The rows of a group lie close to one hidden flat surface of 11 dimensions, which passes through zero. Surfaces can cross.
(in the rows, 128 means zero)
Known rows, each followed by its group:
[ 85 138 157 129 127 152 156 150 103 109  93  99 115 144 128] => W
[112 149 162 140  69 114 157 140 181 199 132 120 166 150 167] => E
[154  73 144 142  93 108 164 156 120 147 132 153 125 134 113] => R
[157 135  94 142 163 181 103 135  99 108 110 146 126 105 149] => E
[133  99 149 164 118  94 127 147  56 119 109  97 129 125 154] => W
[141 152 119  71 170  89 109 111 175 137 192 102 146 141 155] => V
[123 133 124 133 156 161 188 188 142 106 123  74  72 168 141] => V
[142  98 151 108 170 112 103 179  73  93 106  84  52  85 131] => K
[170 109 105  91 155 179  54 181 130 106 139 129 107  92 137] => E
[ 97 149 130 136 121 130 139 100 174 167 118 148 183 161 129] => Z
[126  87 127 123  99 143  76 132  46 123 198 182 183 127  71] => W
[154 122 133 183 148 179 143 188  74 137 104  88 118 119 186] => K
[129 167  84 158 170 115 127  90 179 135 123 130  94 144 116] => V
[164 127 143 137 108 145 149 102 141 101 137 118 152  99 126] => Z
[171 107 122 170 108 103 124  96 171  76  87 125 181 147 108] => R
[103 163 186 177 105  74 160  82 129 226  96 125 185 117 182] => V
[112 100 121 152 114 141  97 152 135 122 123 124 158 162  95] => E
[117 161 130 101 171 112 117 112 145 159 164 169 124 148  98] => Z
[150 119 148 148  87 104 161  78 120  84 121 153 173 129  93] => V
[194  77 117 156  83  87 148 134  93  74 145 123 149 145 142] => R
[106 146 146 114 136 177 112 133 167 163 147 115 127  90 105] => R
[141 119 142 100 169 102  70 152  95 108 141 122 142 136 130] => W
[164 106 164 120  91 101 203 156 102 119 148  95 114 127 172] => V
[221 133 160 113 213  97  92 130 211 141 164 133 147 101 109] => E
[152 183 115 131 145 116 135  88 133 144 174 145 106 118 140] => R
[137 143 122 149 101 126 121 143 179 146  96 145 152 162 151] => K
[180 114 141 177 102  74 161  86 137 120 122 133 142 123 115] => R
[160 105  93 158 135 134 150 147 119 124 171 137 139 173 127] => E
[170 147 106 138 201 135 196 140 151 162 129 172  89 156 150] => K
[115 126 167  97 142 146 136 130 118 126 165  93 144 101 115] => W
[107 138 137 155 140 178 151 125 149 135 145 129 168 155  82] => K
[127 110  70 165 108 132 147  81 111 115 125 126 134 119 129] => Z
[145 114 148 152 142 156 108 140 151 128  57 118 148  95 136] => W
[120  82 102 144 103 131 135 129  98 177 160 130 107  99 124] => W
[ 69 103 160 115 110 123  61 144 136 122  74 125 176 134  88] => E
[141 140 168 116 101 119 112 156 156  79  95  95 136 138 137] => W
[143 120 117 104 122 107 114 141 151 145 117 129  58  92 134] => W
[ 91 143 115 139 145 188 165 132  93 198 174 169 126 127 129] => E
[146  95 167  74 112 122 138 124 136  90 168 133 167 117  84] => R
[115 135 124 123 117 122 133 137  77 106 138 125 140 156 158] => R
[148 145 112 146 155 175  46 171 124 133 105 162 145 140 135] => K
[ 97 122 127 177 107 157 126 130  98 147 124 119 172 149 120] => Z
[165 147 142 121 120 148 128 140 117 109 166 146 147 138 134] => W
[173 158 134 140 164 144 110 155 168 126  89 137 127 138 161] => K
[196 128 121 106 133 130 120 106 141  33 144 171 167 146  99] => Z
[ 83 106 144 164 107 102 196 105  88 120 157  78 158 165 103] => V
[ 83 147 113  82  80 132 163 151 151 110 193  97 105 184 124] => W
[148 188 110 207 188 195 116 158 167 157 124  88 105 135 141] => K
[156 143 155 127 148  78 151  99 157 143 129 124 126 119 137] => E
[157 123 114 158  43 138 154  80 166 100  82 173 133 103 110] => Z
[ 73 123 175  62 149 104  93 147 146 129 126  79 122 118 104] => Z
[ 62 181 154  82 131 176 141 156 188 126 108 119 104 158 107] => E
[117 150 145 118 157 182 159 116 184 175 129 152 174 123 119] => R
[137 135 169 165 123 108 192 143 141 176 166  63  59  98 116] => E
[129 118 133  83 107  83 123 114 116 141 103 167 119 112 161] => K
[148 124  92 143 122 200 136 165 127 142 156 158 112 135 131] => V
[100 187 172 127  59 124  89 170 139 133 128  77 130 146 165] => R
[164 129  88 177  89  74 148 119 166 157 172  65 104 142 177] => V
[102 120 159 112 147 131 114 101 106 104 127  99 112  73  68] => V
[142 118 170 191 100 116 150 129  89 161 130 144 134 113  98] => R
[127 128 140 151 118 105 182 144 103  97  95  65 107 152 177] => W
[145 148 147 143 147 124 121 139 173 130  95 133 130 146 117] => K
[126 133 113 169  92 134 119 129 151 171 127 128  88 104 123] => V
[146 165 158 134 189 173 134 125 115 163 112 143 144  86 157] => E
[144 189 104 133 128 127 129  99 159 130 147  93 121 126 185] => R
[155 124 132  96 115 142 129 167 129 144 162 184 109 139 131] => Z
[ 57 104  92  99 129  79 139  98 130 125 119 111  89 145  98] => W
[119 117 137 103 134 122 131 123 107 121 120 149 135 125 125] => K
[109 109  96 212 138 131 113 154  68 189 123  48  78  93 176] => V
[173 149 135 130 170 123 142 104 118 122 192  85 120  95 138] => Z
[117 125 112 145 135 164 128 112 115 127 156  94 150 113 124] => Z
[ 69 142 175  92 148 217 123 185 159 203 157 101 180 123 148] => Z
[100 163 140 154 187 154 159 107 110 163  94 155  91 109 110] => V
[ 67 138 114 145 128 148 102 162 113 161  83  85  72 119 151] => K
[122 128 191  97 131 152 127 127  85 119  80 151 198  99 154] => K
[120 173 138 144 144 132  85 167 174 159  92 113  90 138 139] => Z
[113 105 104 130 129  70 134 112 126 101 125 134 112 178  96] => E
[122 107 114  72 113 100 151  72 149 112 188 113 148 107 113] => R

New rows, each followed by its group:
[127 109 111 124 120 127 129 137 155 140 124 141 126 139 121] => R
[128 136 110 137 134 133  84 160 116 193 115 148 159 144 203] => V
[128 184 158 122 190 207 135 176 108 166 128 143 122 123 164] => R
[147 185 101 109 142 179 167 125 137 110 124 145 106 133 192] => E
[ 74 126 147 146 130 191 140 160 125 181 136  93 160 132 134] => W
[179 123 121 198  90 153 111 138  66 107 168  78 128  95 143] => R
[125 128 136 170 108 105 152 118  80 101 105 207 208 223 119] => R
[125 137 170 107 173 123 176 142 132 134 140 117 124 143 128] => E
[207 105 127 163 119 130 127 162 165 138 137 165 114 126 112] => R
[109  68  38 117 136 100 132 123  74 130 183 112 131 170 162] => Z
[133 159 137 145 143 161  99 130 168 108  85  88 110  99 124] => Z
[ 91 138  51 113  89 100 120 117 115 146 172 110  85 153 178] => R
[151 144 124 134 131 123 118  97 131 106 161 127 111 105  95] => Z
[165 143 142 162 151 150 118 110 121  76 105  73 159  99 141] => R
[172 137 177  69 140  79 127 119 207 150 133 198 119 113  90] => K
[166 130  95 111 169 146 110 162 133 136 181 126 148 155 170] => W
[146 138 101 103 127 124  88 138 144 115 179 160 162 176 126] => W
[106 117 166 113 100  95 106 144 161  98  91  87 132 139 109] => E
[114 133 122 157  89 104 169 129 143 147 121 115 122 170 150] => E
[106 155 135 139 120 152 104 145 185 111  63  94 155 157 147] => K
[ 72 158 151 154 159 113 155 117 160 143  90 126 129 181  85] => E
[101 158 157 147 178 143  89 176  98 153 101 146  91 150 108] => Z
[124 138 127 115 114 181  84 120 177  89 154 105 175 122  85] => Z
[152 138 100 116 156 184 118 156 138  92 124 134 171 169 170] => R
[190  97  92 118 147 108 117 126 132 134 150 135 104  97 155] => W
[169 150 204 190  86 131 103 191  77 123  93  97 165 129 178] => W
[154 124  97 123 122 146 169 171 167  88 143 104  43 150 112] => V
[106  66 113  81 142 120 130 119  91 102 153 125 119 102  86] => R
[198  97 163 162 174 156 188 160 120 157 112 181 139 122 128] => R
[128 152 175 120 142 145 148 133 161 142  77 121 134 106 146] => Z
[108 160 163 115  87 172 109 130 164 122 121 164 148 129  77] => W
[112 102 171 104 132  69  89 134 106 101  56  91 111  95 133] => E
[104 156 140 156 119  95 153  84 158 208 128 168 160 147 135] => E
[178 134 146 135 129  64 144  91 185 117 166  82  65  88  93] => E
[124 150  89 147 172 129  22 115 153 160  96 110 126  97 145] => V
[165 100 137 176 133 110 154 125  91 130 150  95 118 104 119] => E
[130 154 142 133 132 114 125  88 163 117 149 110 166 125 105] => Z
[113 136 145  70 203 118 178  83 106  61 162 156 187 179  89] => V
[141 137 100 152  96 133 109 147 137 159 127 117 111 127 176] => K
[167 133 138 134 110 131 130 125 122 173 142 155 111  75 157] => V
[120 175 103 133 141 195 142 107 149 145 173 109 151 124 153] => K
[169 156 162 163 128 112  99 182 123 136 170 111 157 185 141] => Z
[ 77 169  85 144 136 121 143  99 163 172 134 155 131 191 125] => W
[139 176 150  98 141  94 130 119  96 104 153 172 136 167 129] => R
[128 143 130  96 132 109 148 156 131  73 131  78 111 170 157] => W
[ 99 121 148 133 203  58 152 116  83 122  36 102 116 149 176] => Z
[ 60 159 138 155 146 175 129 138 136 146  45 121 164 161 147] => K
[ 84 124 100 150 143 192 119 147  71 134 195  57  85  98 104] => K
[119 128 126 139 107  98  73 141 116 108 155 121 104 143  78] => Z
[ 95 115 143 116 101 141 152 125 160 139 120 104 174 136 141] => R
[143 110 124 195 134 112  98  83 120 146 129 143 175 109  84] => E
[104 157  64 139 144 143  92 100  98 138  66 172  80 107 156] => E
[167 128  68 116 144 188 141 141 130 136 166 188 121 135 148] => Z
[133 143 137 190 130  56 166  58  99 117  59 165 129 139 116] => Z
[ 84 197 206  69 124 138 107 149  83  71 128  68 157 138 164] => R
[122 112 108 111 139 130 113 125 128 129 150 156 114 130  95] => R
[ 79 135 104 190 132 175 159  95 106 154  93 167 179 163 109] => W
[130 124  54 148 167 169  78 138  87  72 144 129 137 165 120] => K
[130 103 109 172  97 120 110 141 119  83  98  50 142 136 155] => Z
[156 134 111 117 161 196 131 154 151 136 149 126 144 120 152] => R
[112 129 102 113 112 146 109 124 158 128 147 131 149 147 124] => R
[154 100  93 116 126 100  82 125 135  86 125 144 140 142 115] => E
[113 136 163  78 188 177 145 180 136 105 143 118 117 149 110] => E
[143 122 116 114 122  92 123 119 125 144 158 137 145 132 158] => V
[144 142 153  78 142 136 130 151 194 128  76 111  90  97 164] => Z
[152 150 143 106 112 118 144 130 185 159 136 149 122 124 146] => Z
[110  91  70 153  97 108 128 114 108 103 189  96 167 187 113] => V
[ 86 123 164 157  85  92 162  82 153 179 108 144 161 134  90] => R
[144  73  69 121 153 130 128 155 174 109  63 124 119 154 157] => R
[ 56 129  94 126 144 125 131  84 171 157 101  65 155 127 153] => Z
[129 139 154  99 124 160 159  99 171 120 171 108 156 103 103] => W
[ 69  62 101 142  93 120  89 104 164 187  55 144  87  64  71] => W
[136 124 117 112 132 155  90 174 155 147 138 129 110 120 133] => E
[133 139  77 106 172 148 111 113 177 119 123 126 110 118 138] => R
[157 128 143 154  88  90 126 112 131 104 122 120 149 135 133] => W
[ 86 161 144 108 123 110 157 115 136 147  93 125  92 125 152] => E
[155 117 112 119  80 122 142 109 159 118 177  96 151 119 146] => R
[124 126 114 148 103 104 138 172 131 168 104 165 101 180 163] => R
[156 133 149 190  83 127 142  89 154 126 153  59 144  80 110] => V
